All groups share one centre, and each spreads out both ways along 12 directions, with some noise.
In the rows, zero is written as 128.
Some rows, each with its group after it:
[159  92 126 143 105  89 175 158 148 135 147 134 195 170 132  99 107] : Q_476
[123 162 137 157 139 151 150 101 116 103 145  99 178  99  47 100  90] : Q_833
[ 72 162 102  94 150 116 123 135 130 135 152  94  61 145 123 149 122] : Q_476
[108 132 162 156 121  96 149 147 160 139  98 154  78 131 164 161 161] : Q_938
[105 133  78 120 147 144  65 151 192 130 122 133 135  98 106  84  94] : Q_534
[165 118 119 113 124 170 147  77 105 103 141 124 183 124 121 108 138] : Q_476
[167  87 164 149 164 111 152 105 120 150 130 121 123 122 156 113  77] : Q_996
[144 141 164 149 139 110 117  63 117 153  71 132 130 137 163  95 105] : Q_996
[122  73 130 146 202 133 104 177  98 159 112 145 108 127  42 131 128] : Q_476
[ 98 156 136 162  90 109 155  97 126 123 108 158 139 150 172 121  93] : Q_996
[153  68  88  74 142 119  85 149  93 160 136 153 111 149 152 153 151] : Q_996
[ 74 204 147 148 150 138 108  50  91 116 108 106 108 156 118 117 103] : Q_938
[151 141 131  74 133 171 166  91 174 163 117  80 126  89  95 123 144] : Q_996
[131 150 125 121 138 133 192  86 180 113 111  72 124 120 121  75 129] : Q_833
[152 117 130 142 129  43 134 147 141 152  96 112 122 139 128  86 123] : Q_833
[149 110 137 124 179 127  50 173 146 150 137 145 155 125 113 113 143] : Q_534
[105 150 112 136 140 122 107 139 159 115 137 131 117 149 104 100 135] : Q_476
[164 142 113 116  97 156 131 108 151  79 192 135 179 125 152 104 134] : Q_534
[167  74  88  86 131 128 167 177 151 172 166 111 181 118  87  87  74] : Q_938
[114 170 117  86 133 164  82 103 113 115 164 141 111 179 132 136 181] : Q_996
[196 118 160 113 169 146 129 120 157 117 137 101 151  98 136  84 170] : Q_996
[166 159 133  94 152 140 111  69 154 112 122  78 127 105 165  80 149] : Q_476
[116 110 160 114 161 182 126 177 166 173 165 158 142 149 143 147 107] : Q_996
[114 175  82  78 130 143  69 119 140 102 157 112 120 132 131 108 161] : Q_996
[ 92 114 134 154 153 168 135 145 147 149 129 162 145 151  89 125  90] : Q_833
[161 130 157 100 167 152 177  94 137 114 127  76 109  91 143 118 169] : Q_996
[138  88 145 139 161 180  89 138 135 104 186 155 127 119 156 179 123] : Q_938
[164  91 115 109 123 178 135 120 129 130 207 146 172 151 141 125  76] : Q_534
[168  95 122 116 111 123 161  93  99 140 138 135 175 174 148 113 112] : Q_833
[104 166 153 153 144 124 140 116 123  73 164 107 117 122 170 135 119] : Q_938
[153 177 127 120 124  59 137  93 129  90 146  64 136 175 137  69 157] : Q_476
[147 126 118  95 107 207 168  50 137 123 134 139 128 140 126 130 150] : Q_534
[117 132  84  94 156 169  99 115 122  71 168 126 125 152 134 114 175] : Q_476
[133 128 127 163 125 138 140 128 170 118 108 138 191 100 125  75  82] : Q_938
[126 108 109  98 129 164 158 114  95  93 161 142 124 146 175 149 153] : Q_534
[132  84 104 125 151 136 146 142 168 138 129 129 150 159 146  84  92] : Q_833
[137 111 175 171 163  97  86 109 101 137  86 141 119 124 154 144 124] : Q_938
[124 128  93  84 108 133 149 118 158 135 160 111 155 166 171 119 105] : Q_476
[ 86 130  93 160 131 129  91 161 151 113 114 170 159 133 112  96 105] : Q_534
[148 166 147 155 105  86 100 103 172 148  85 135 151 123 145  72 111] : Q_534
[155  91  97 115  84 140 137 142 168 138 140 162 127 125  78 158 170] : Q_938
[188  97 163 150 110 110 142 121 126 151  94 163 148  98 134 120 145] : Q_476
[137 119  93  64 135 195 113  83 141 128 162 130  86 142 149 137 148] : Q_534
[198  98 133 126  75  90 154 126 134 152 139 159 150 165  95 125 173] : Q_833
[129 110 143 145 120 106 151 136  93 128  91 158 137  99 191 140 122] : Q_476
[131 109  94 129 164 133  79 119  80  59 137 156 116 150 150 110 189] : Q_996
[121 142 122  97 148 168 155 106 129 113 180  99  98 141  97 141 144] : Q_534
[130 182 115  92  82 132  98 119 133 113 208 132 109 124 138 160 137] : Q_833
[147 106 141 148 163  68 134 128  75 124 108 112 144 153 142  96 121] : Q_833
[172  72 107 107  95 122 143 157 143 169 114 191 166 161 141 107 157] : Q_938
[115 164 134 122 150 184 124  91  96  76 136 131 164 150 121 108 181] : Q_996
[138  63 103  87 148 177 187 192 171 135 126 167 144 121 178 107 170] : Q_938
[102 137 133 119 187 103 141 125 112 158  68  95  98 127 108  90 130] : Q_938
[150  98 156 123 155 180 166 125 151 152 139 130 135  96 103 136 118] : Q_476
[172 115 144 104 116 120 177 121 154 121 110 118 116  94 175 128 192] : Q_833
[175 125 178 137 121 112 169  89 111 151 123 124 138 153 109 127 151] : Q_938
[227  71 126  93 139 113  68  91 114 176 150 148 115 173 137  97 128] : Q_534
[145 161 176 137 147 132 105 107 199 158  94 129 117 113 162  92 135] : Q_534
[177 135 111  71 113 132 194  67 141 140 134  59 118 115  78 113 156] : Q_833
[113 167 144 144 159 116 108  97 161 159  71 111 108 128  85  76 121] : Q_938
[109 141 130 112 174 125  98  92 133 150  79 119  85 158 163 100 137] : Q_833
[197  93 104  89 152 109  96 123 178 128  94 107 150 124 159  65 189] : Q_476
[109 140  98 117 116 166 116  75 155 112 115 156  98 145 191 101 110] : Q_534
[ 91 140 108 148  94 105 142 146 159 129 121 145 100 131  80 157 139] : Q_938
[126 164 111 117 131 105  86 170 139  79 197 113 161 115 157 120 134] : Q_534
[198 116 169 137 182 131 118 143 114  74 155 110 188 113 168  74 176] : Q_996
[117 157 105  66  91 134 157  81  97 144 141 131 107 175 168 144 149] : Q_938
[169  79 133 120 205 172 120 107 153 130 169 109  79 124  56 115 135] : Q_996
[164  72 130 126 138  76 165 185 136 142 145 123 119 119 144 125 125] : Q_534
[130 115 154 132 189 110 141 143 128 151 127  93 113 138 107 111 114] : Q_476
[168 133 111 109 103 115  54 111 103 135 198 156 164 175 147 118  96] : Q_833
[ 89 133  87  96 149 142  93 138 125 137 174 115 120 137 136 133  65] : Q_833
[137 113  82  56 143 129  99 129  99 153 172  93  93 108 114 155 106] : Q_476
[159 140 150  89 159  83 134 105 161 151 112  80  59 143 190 103 160] : Q_833
[157  98 133  67 146 186 134 115 132 148 154 131 126 123 186 153 146] : Q_996

New rows. What belongs after each?
[ 73 125  81 125 142 123 116 147 111  97 111 154  82 147 142 131 164] : Q_534
[115 138 120 158 101 108 126 118 154 155  96 144 139 134  61 120 106] : Q_938
[121 110 118 107 159 140 164  77  75 128  68 105 153 155 129 115 155] : Q_476
[142 129 157 116  98 112 147  96 118 138 138 133  75 135 164 203 173] : Q_938
[167  47 102 134 179 120  83 144 149 132 101 156 109  98 155  98 121] : Q_996
[168 129 139 113 146 120 126  61  91 110 106 116 135 165 168  91 169] : Q_833
[125 156 138  74 175 172  97  84 122 161 143  81  95  94 125 142 104] : Q_833
[129 131 127  71 164 131 140 122 127 192 137  98  87 162  98 111 123] : Q_938
[156 136 126 111  96 123 172 105 117 127 157 128 143 163 103 118 155] : Q_938
[111 127  92  82 143 126 154 160 195 120 175  81 132 141 185 108 105] : Q_476
[155  66 137 109 161  57 163 165  97 184  94 103 111 153 110 137 147] : Q_476
[137 149 148  99 155 135 152 109 133 115 143  96 126 114 226 103 116] : Q_938
[105 160 125 144  79  71 160  97  95  89  88 122 112 113 185 154 157] : Q_938
[136 162 125 119 139 124 126  91 118 106 109 129 115 165 116  76 197] : Q_938
[160 101  79  92 109 151 191 100 184 111 133 104 138 143  98  85 165] : Q_833
[147 106 112  95 156 131 157 101 116 118  98  96 149 146 143 102 171] : Q_476
[165 111 138  80 147 106 121 150  41 152 142 106 189 152 135 135 155] : Q_996
[170 147 169 109 146 101 177 100  83 116 137  67 115  88 135 139 164] : Q_833
[205  66 142  95 161  82 131 168  83 155 144 100 166 116 145 121 139] : Q_996
[147 170 161 123 107 141 221  66 126 116 139  87 160 129 133 100 120] : Q_938
[ 94 125 108 104 180  84 145 158 111 132 144  63 115 141 144 117  87] : Q_476
[154  97 158 138 163 105 126 119 120 147 107 135 117 124 196 115 106] : Q_996
[193 142 149  99  87  70 151 113 148 162 182  91 109 139 127 138 129] : Q_938
[166 112 114 127 113 116 174 132  97  77 135 154 180 154 159  78 190] : Q_938
[ 66 139 103 105 140 140 137 116 147 147  64 117  78  93 144 151 130] : Q_938
[ 75 106  95 111 138 108 154 178 120 152  89 160  77 161 117 146 173] : Q_938
[168  95 121 115 138 141 128 123  94  72 172 127 128 122 140 156 194] : Q_938
[ 83 115  98 120 132 173 135 152 141 137 118 191 140 169 153 112 130] : Q_938
[101 141 130 163 154 157  71 111 126  66 151 143 125 118 146 146 127] : Q_938
[114  71 125 159 158  75 117 201 134 162 106 165 159 184 152 107  97] : Q_476
[191  68 139 126 139 136 175  66 137 130 121 141  55 132 119 140 181] : Q_996
[ 92 150 103 132 131 148 149 124 144  78 142 125 149 142 146 103 131] : Q_476
[164  82 118 119 116  62 135 142  67 139 135 145 145 175 163 133 140] : Q_833
[125 116  76  78 153 104 116 166  98 102 170 110 116 136 169 112 138] : Q_938
[132 124 119 100 135 115 145 112 124 143 187 110  48 165  86 161 137] : Q_996
[155 121  89 110 111  77 129 117  77 102  91 132 173 134 169  72 154] : Q_938
[187  58  91  61 170 135 113 149 162 142 137 104 137 140 135 102 184] : Q_476
[177 120 167 117 122  65 151 160 151 169 143 120  97 141 124 145 179] : Q_534
[187 116 138 149 139 123  96  92 112  94 149 141 180 137 157  76 122] : Q_996
[117 137 125  94 135  97 159 143 128 149 133 108  99 138 177 124 119] : Q_938
[ 94 154 108 112 115 147 106 111 168 177 108 158  96 171  77 119 131] : Q_938
[153 115  99 105 112 184 147  83 159 126 121 130 188 125  94  95 131] : Q_476
[141  83  93  97  82 125 168 163 156 138 140 153 128 109 153 167 150] : Q_938
[124 100 105 128 105  65 162 172 135 117  89 121 134  69 203 139 118] : Q_938
[ 97 127 123 111 134 105  90 221 182 164 141 162 112 142 176 138 127] : Q_996
[131 101  85  47 158 171  90 105 141 188  71 110 116  85 138 130 132] : Q_996
[104 154 115 134 123  96 132 102 112 113 106  94 129  99 141 126  95] : Q_938
[183  81 127 118 139 101 108 171 129 123 209 146 122 155 156 132 136] : Q_996
[142 121 149 181 159 113 136 144 234 120 134 123  97  89 126  71  89] : Q_996
[169  95 120  98 177 118  89 121 127 160 125 102 120 130 112  99 125] : Q_833
[113 162 126 137  89 127 154  59 133 117 108 136 130 128 186 115  93] : Q_996
[153 118 138 141  69 118 168 102 125 154 101 167 175 140 134 131 126] : Q_833
[137  84 108 103 147 144 168 154 182 145 155 120 124 142 145 115 108] : Q_833
[130 122 124 131 143 158 118 100 136 108 101 143 158 108 179  98 116] : Q_996
[122 130 111 110 106 121 152 143 137 112 141 144 141 131 204 115 127] : Q_938
[113 155  89 113 135 130  92 120 187 118 130 111 142 136 134  77 111] : Q_476
[133 163 127 147 143  72 147 120 176 112 116  66 100  84 104  73 106] : Q_996
[139 166 120 129 130 153 130 107 154  90 166 127 122 162  56  88 182] : Q_938
[150 121 111 136 109  73 147 167 174  94 139 121 165 122 194  82 132] : Q_476
[192  86 113  68 133 167 153 126 124 116 192 124 147 130 151 132 167] : Q_938
[135 118  79  83 112 163  80  90 101 122 181 154 140 164 181 128  92] : Q_534
[185 113 114  99  84 139 123  86 125 135 149 157 165 174 133 120 164] : Q_476
[194  87 128 109 150 156 112 100 162 136 119 136 132 111 159  84 139] : Q_534
[126 112  96  83 142  96 168 161 113 128 180  67 116 120 125 141 104] : Q_476
[146 120  71  98  96 123 158 155 118  84 210 104 168 119  81 133 132] : Q_534
[128 153 107 118 142  83  56 152 147 136 107 119 128 126 126  82 138] : Q_996
[121 141 149 149 163  96 164 133 178 141 118  84 115 134 116  76  91] : Q_833
[124 123  86  81 136 151 126 153 127 148 173 153 155 187 136  78 108] : Q_938
[131 132 164 154 110  97 147 116 138 115 108 134  93 108 171 171 164] : Q_938
[149 137  92  66 135 102 167 141 110 141 143 114 114 186 107  66 190] : Q_938
[124 140 151 148 154 146 112  86 101  92 126 130 108 139 112 145 173] : Q_938
[123 129 102  83 121 148 140 137 175 151 193 115 115 167 108 137 115] : Q_476
[205 134 139 101 144  93  98 150 158 101 177  94 137 110 164  84 174] : Q_996
[131 134 114  79 140 176  81 124 146 152 199 160 118 187 162 121 110] : Q_938
[149  87 125 158 161 114 109 125 158 142  59 146 134  99 118  79 123] : Q_996
[154 101 127  97 129 124  84 154 117 146 132 178 123 169 170 142 193] : Q_996
[129 163 101  92 122 145 114  68 146 115 112 107 103 116 152 100 142] : Q_534
[ 80 126  95 111 169 118 144 139 137 105  89 107  79 128 158 113 158] : Q_833
[169 105 129 116 136 122 134 148 101 102 199 121 161 122 145 132 121] : Q_833
